There are 5 ways to turn a row about zero (a turn may also mirror it). The second row of each pair is the first, turned, with some noise. The first 45 pairs use one turn. New pairs use 2 turns, one after the other, and a turn may come again.
In the rows, 128 means zero.
Some pairs, each with its turns in order after it:
[ 73 112 156 169 143 139 126 111]
[158 141 120 144 171 157 175 145]  q221

[124 109 153 133  83  93 142 128]
[120 119 170 159 119 164 134 121]  q221

[120 124  88 158 153 112 114 179]
[125 126 111 109 176 156 100  86]  q740

[132 141 185 133  93 127 120 156]
[181 123 118  89 127 117 107 106]  q713

[ 81 140 133  94 154 114 135 165]
[160 156 137 144 121  91 147 174]  q278

[135 135 161 155 156 166  55 116]
[152  80 160 135 142 148  75 177]  q740

[159 103 164  97  93 136 118 120]
[ 77 156 159 119 112 154 126 119]  q221

[124  97 174  95  74 147  93 181]
[120 166  57  70  99 121 145 154]  q278

[133 123 123  88 149 131 118 190]
[160 131 139 182 113 118 126  84]  q713

[176 126 146  93 119 153 143 130]
[143 147 174 142 146 120  96 112]  q488

[119  97 157  85 105  94 106 167]
[127 113 137 114  95 152  65 165]  q488

[147  87 148 158 159  82 133 172]
[137 161 100 104 167  90  73 111]  q740

[111  94 144  60 115 148 116 155]
[134 186 148  89  89 156 113 141]  q221

[152 102 107 116 135 111 118 154]
[155 156 106 130 127 122 110 102]  q278

[101  99 105  98 155  95 119 141]
[116 102 118 176 149 133 151 102]  q713

[151  81 125 124 156 127  96 110]
[102 124 176 130 155 123 156 105]  q713

[141 168 109 145 154 122  83 173]
[104 125 142 111 182 176  95 134]  q740

[ 93 121 127 141 117 148  79 179]
[151  78 143  92  91 140 145 150]  q488

[141 155 113 185 138  93 102 130]
[141 101 134 165 158  84 137 103]  q221

[136 149 128 152 173 144 143 115]
[138 110 174 139 112 129 141 108]  q278

[136 133 128  98 146 141 105  91]
[113 105 170 126 117 156 131 134]  q713

[140 117  77 172 104 132 161 114]
[123 154 101  85 140  94 148  84]  q488

[112  75  99 130 139 113 178 144]
[132 132  77 125 121 102 130  68]  q740

[109  91 125 113 165 154 143 112]
[167  98 149 101 123 104 109 135]  q278

[127 108  71 134 114 105 129 144]
[164 107 126 134  90 121 131  89]  q221

[158 161 105 111 126 180 111 114]
[ 84  86 164 142 115 152 137 138]  q740

[121 134 118 156 121 156 131 130]
[132  98 121 135 116 146 147 125]  q278

[135 146 175 154 163 116 123 138]
[119 147 124 101 138 143  90  85]  q713

[140 124 137 141 105 185 153 132]
[160 174 140 107 112 128 140 153]  q713

[138  92 141 149 131  96 113 131]
[160 133  92 122 123 137 104 138]  q488

[115 147 136 179 119 108 158 141]
[151 163 148  85 120 136 120  99]  q740

[124 148 172 115  36 114 164 136]
[100 198 170  78 119 132 105 173]  q488

[104  96 114 111 156 110 159 106]
[107 127 117 161 169 159 147 139]  q713

[122 150 158 162  87 130 126 117]
[ 73 109 115 129 127 138 154 133]  q278

[128 141  76 153  94 149 153 146]
[153  80 114 104 128 144 108  82]  q221

[107 124 140 142 187 163  95 170]
[173  74 138 152  96 163 161 117]  q488

[125 116 178  98 104 179  77  84]
[ 76 208 118 117 159 161 128 118]  q221

[148 192 142 126 127 146 123 162]
[151 139 131 126  78 122  73 115]  q713

[170 130 122 109 171  84 143 128]
[ 84 138  96  88 149  99 126 147]  q740

[143 149 156 135 143 168 118 124]
[120 122 155 100 101 148 153 119]  q278

[100 148 100 149 143 106  94  89]
[108 100  83 135 147 109 162 151]  q488

[153 131  86 109 133 112 150  93]
[ 96 134 111 140 165 103 113  98]  q488

[138 161 154 153 104 113 176 117]
[ 67 117 142 162 103 127 122 133]  q278

[135 137 152 148 136 160 165 116]
[126 127 148 109  78 119 109 122]  q740

[162 157 118 119 193 110 131  59]
[ 82 118  62 167 124  79 129 164]  q221

New pairs. What belongs after each?
[ 82 146 125 176 122 124 101 181]
[148 127 102 111  81 141  72 165]  q488 q278

[143 123  68 160 155 125 117 154]
[108  93 149 125 129 160 104  74]  q278 q278

[160 132 133 118 116 137  94 137]
[115 129 115 132 146 109  94 147]  q488 q740

[121 131 128 120 106 110  73 187]
[ 69 167 166 106 141 132 136 115]  q221 q278

[144  90 134  91 115 148 151 136]
[128  88 148 103 145 111 100 151]  q278 q488

[133 127  70 105 178  91 141 131]
[ 87 153  74  91 123 126 157 103]  q713 q713

[167 143 131 179 114 128 115 133]
[164 119  85 102 113 105 126 147]  q221 q740

[ 96  94  71  88 148  90 144 115]
[148 130 130 111 115  50 127 182]  q221 q713

[126 129 145 117  73 148 145  74]
[ 67 128 103 151  94 110 107 123]  q740 q278

[152 134 159  93 135 131 101  77]
[139 128 125  83  95 175 104 115]  q740 q488

[118 153  83 134 182 137 135 120]
[187 172 132 144 140 134 127 125]  q278 q488

[134 105  89 184 131 113 113 168]
[138 110 107 200 149 105 127 134]  q740 q488

[150 104  53  89 137 139 151 157]
[ 99 129 141  90 142  70  66 149]  q221 q488

[160 166 119 147 126 105 128 128]
[109 127 150 166 111 154 120 139]  q740 q488

[108  92 169 145 114 125 160 124]
[121  98 136 109 132  86  94 149]  q740 q713

[129 126 134 122 129 106 107 110]
[138 112 132 146 152 126 127 123]  q221 q221

[ 92  77 102 162 180 128  77 102]
[165 136  88 110  48 143 164 112]  q713 q740

[148 157 155 124 166  99 154  88]
[144 182 102 145 117 125 113 174]  q740 q278

[149 112 122  90 180  97 109 128]
[105 137 144 103 138 123 129 195]  q278 q740

[135 149  56 115 153 100 109 128]
[122 113 175 121 104 154 154  72]  q278 q278

[153  95  70  72 139 118 106  95]
[183  98  91 111 188 109 131 141]  q488 q740

[127  65 115  99 146 144 116 168]
[157 130 117 111 136  70  92 164]  q488 q488

[163 139  95  63  74 113 172 157]
[ 63 170 100 129 109 149 199 132]  q740 q488

[116 131  85 114 106  96 130 116]
[138 119  94  98  99 140 121 105]  q713 q488

[139 128 121 179 150 191 138 120]
[ 80 120 164 151 112 130  77 110]  q488 q278

[ 74  87 165 150 120  82 131  85]
[133 120  80 158  79  63 125 150]  q488 q713

[135 124 166  91 133  90 131 151]
[ 97 144 102 135 131  97 169 120]  q713 q221

[133 139 120 111  76 160 130 119]
[117 106 127 169 125 163 115 100]  q278 q740

[153 131 132 131 131 154  83 128]
[169 117 114 136  96 143 125 136]  q740 q488

[158  64 130 134 114 142 164  98]
[ 88 137 107 152 180  96  95 111]  q740 q278

[134 146 149 101 128 110 137 104]
[123 144 133 123 125 109 166 149]  q278 q278

[146 139 152 137 102  97 141 177]
[ 86 134 111  87 138 121 166 140]  q278 q488

[146 122 114 138 150  98 183 140]
[154 139  90 107 142 117 142 174]  q278 q488

[183 133 128 117 162 163 127 102]
[146 142 162 144 112 158 145 182]  q713 q488

[135 209  87 116 128 132 143 137]
[167 135 171 166 183 148 128 102]  q713 q740

[130 107 109 171 158 153 104 156]
[ 98 153 113 160 153 135  93  99]  q221 q488

[174 115 162 110 108  90 101 156]
[131 156 157 165 131  97 183 114]  q740 q278

[133  96 109 133 152 108 142 135]
[135 116 139 108 156 102 136 146]  q278 q740

[101 142 149 115  95 160  98 173]
[145 137 109 172  89 156 102 157]  q278 q278

[151  90  99 111 130 121 134  66]
[154 121 145 126 115 146 175  71]  q221 q740

[ 92 159 158 136 136 171 149 117]
[136 156 146 106  74 148  98 125]  q278 q488

[160  95 127 138 155  84 105 112]
[ 85 108 115 176 132 100 123 131]  q221 q278

[ 80 138 147 131  80 147 144 123]
[106 147  99  79 159 111 137 128]  q221 q221

[126 159 131 125 162 103 102 109]
[173 152 123 125  97 128 125 141]  q740 q278

[186 150 137 186 125 123  97  97]
[ 88  98 136 149 108 149  94 194]  q713 q488

[134  93 111 147 191  99 132 165]
[ 75  97 134 191 124 108 134 117]  q278 q221

[167 106 176  70  37 109 130 147]
[163 197 158  38 134 155 107 121]  q740 q740

[ 64 134 110 174  48 120 133 114]
[209  99 110  98 100 124 186 117]  q278 q221

[133 114 112 134 159 142 134  60]
[134 126 172 108 158 158 148  87]  q278 q713

[109 121 127 123 179 174 133 139]
[152 109  80 100 153 154 131 129]  q740 q278

[106 167 151 118 133 142 173  72]
[100 101 147 182 115 106 173 153]  q488 q278

[116  97 138 158 155 162 156 127]
[146 110 141 119 181 106 152 139]  q278 q713

[ 93 172  70 121 135 142 125 128]
[163 135  69 132  87 115 140 109]  q488 q740

[184  74 138  98 144 165 106 108]
[ 88 131 155 175 142  76 161 101]  q488 q221

[124  94 143  51 144 125 107 139]
[164 105  97 189 135 127 159 103]  q740 q278

[ 74 117 138  75  79 149  47 101]
[164 131 111  50  72  80  91 177]  q278 q221

[107 106 181 200 173 193  85 167]
[ 95 117 118 139 117 109   4 158]  q278 q278

[151 202  83 105 136 115 123 144]
[138 174 144 177 106  90 141  85]  q221 q221

[139 147 126 121 126 172 170  95]
[134 132 161  80 156 120  97 125]  q713 q221

[136 167 148 192 155 120 111 147]
[125 151  93 104 165 162 122 176]  q278 q713

[172 145 148  97 118 139  99 146]
[181 119 139 156 125 152 116 143]  q488 q488

[130 125 108 132 149 131 144 124]
[150 121 126 128 153 127 126 131]  q713 q221

[109 123 133 115 194 134 120 156]
[110 126 141 106 155 176  89 108]  q221 q488

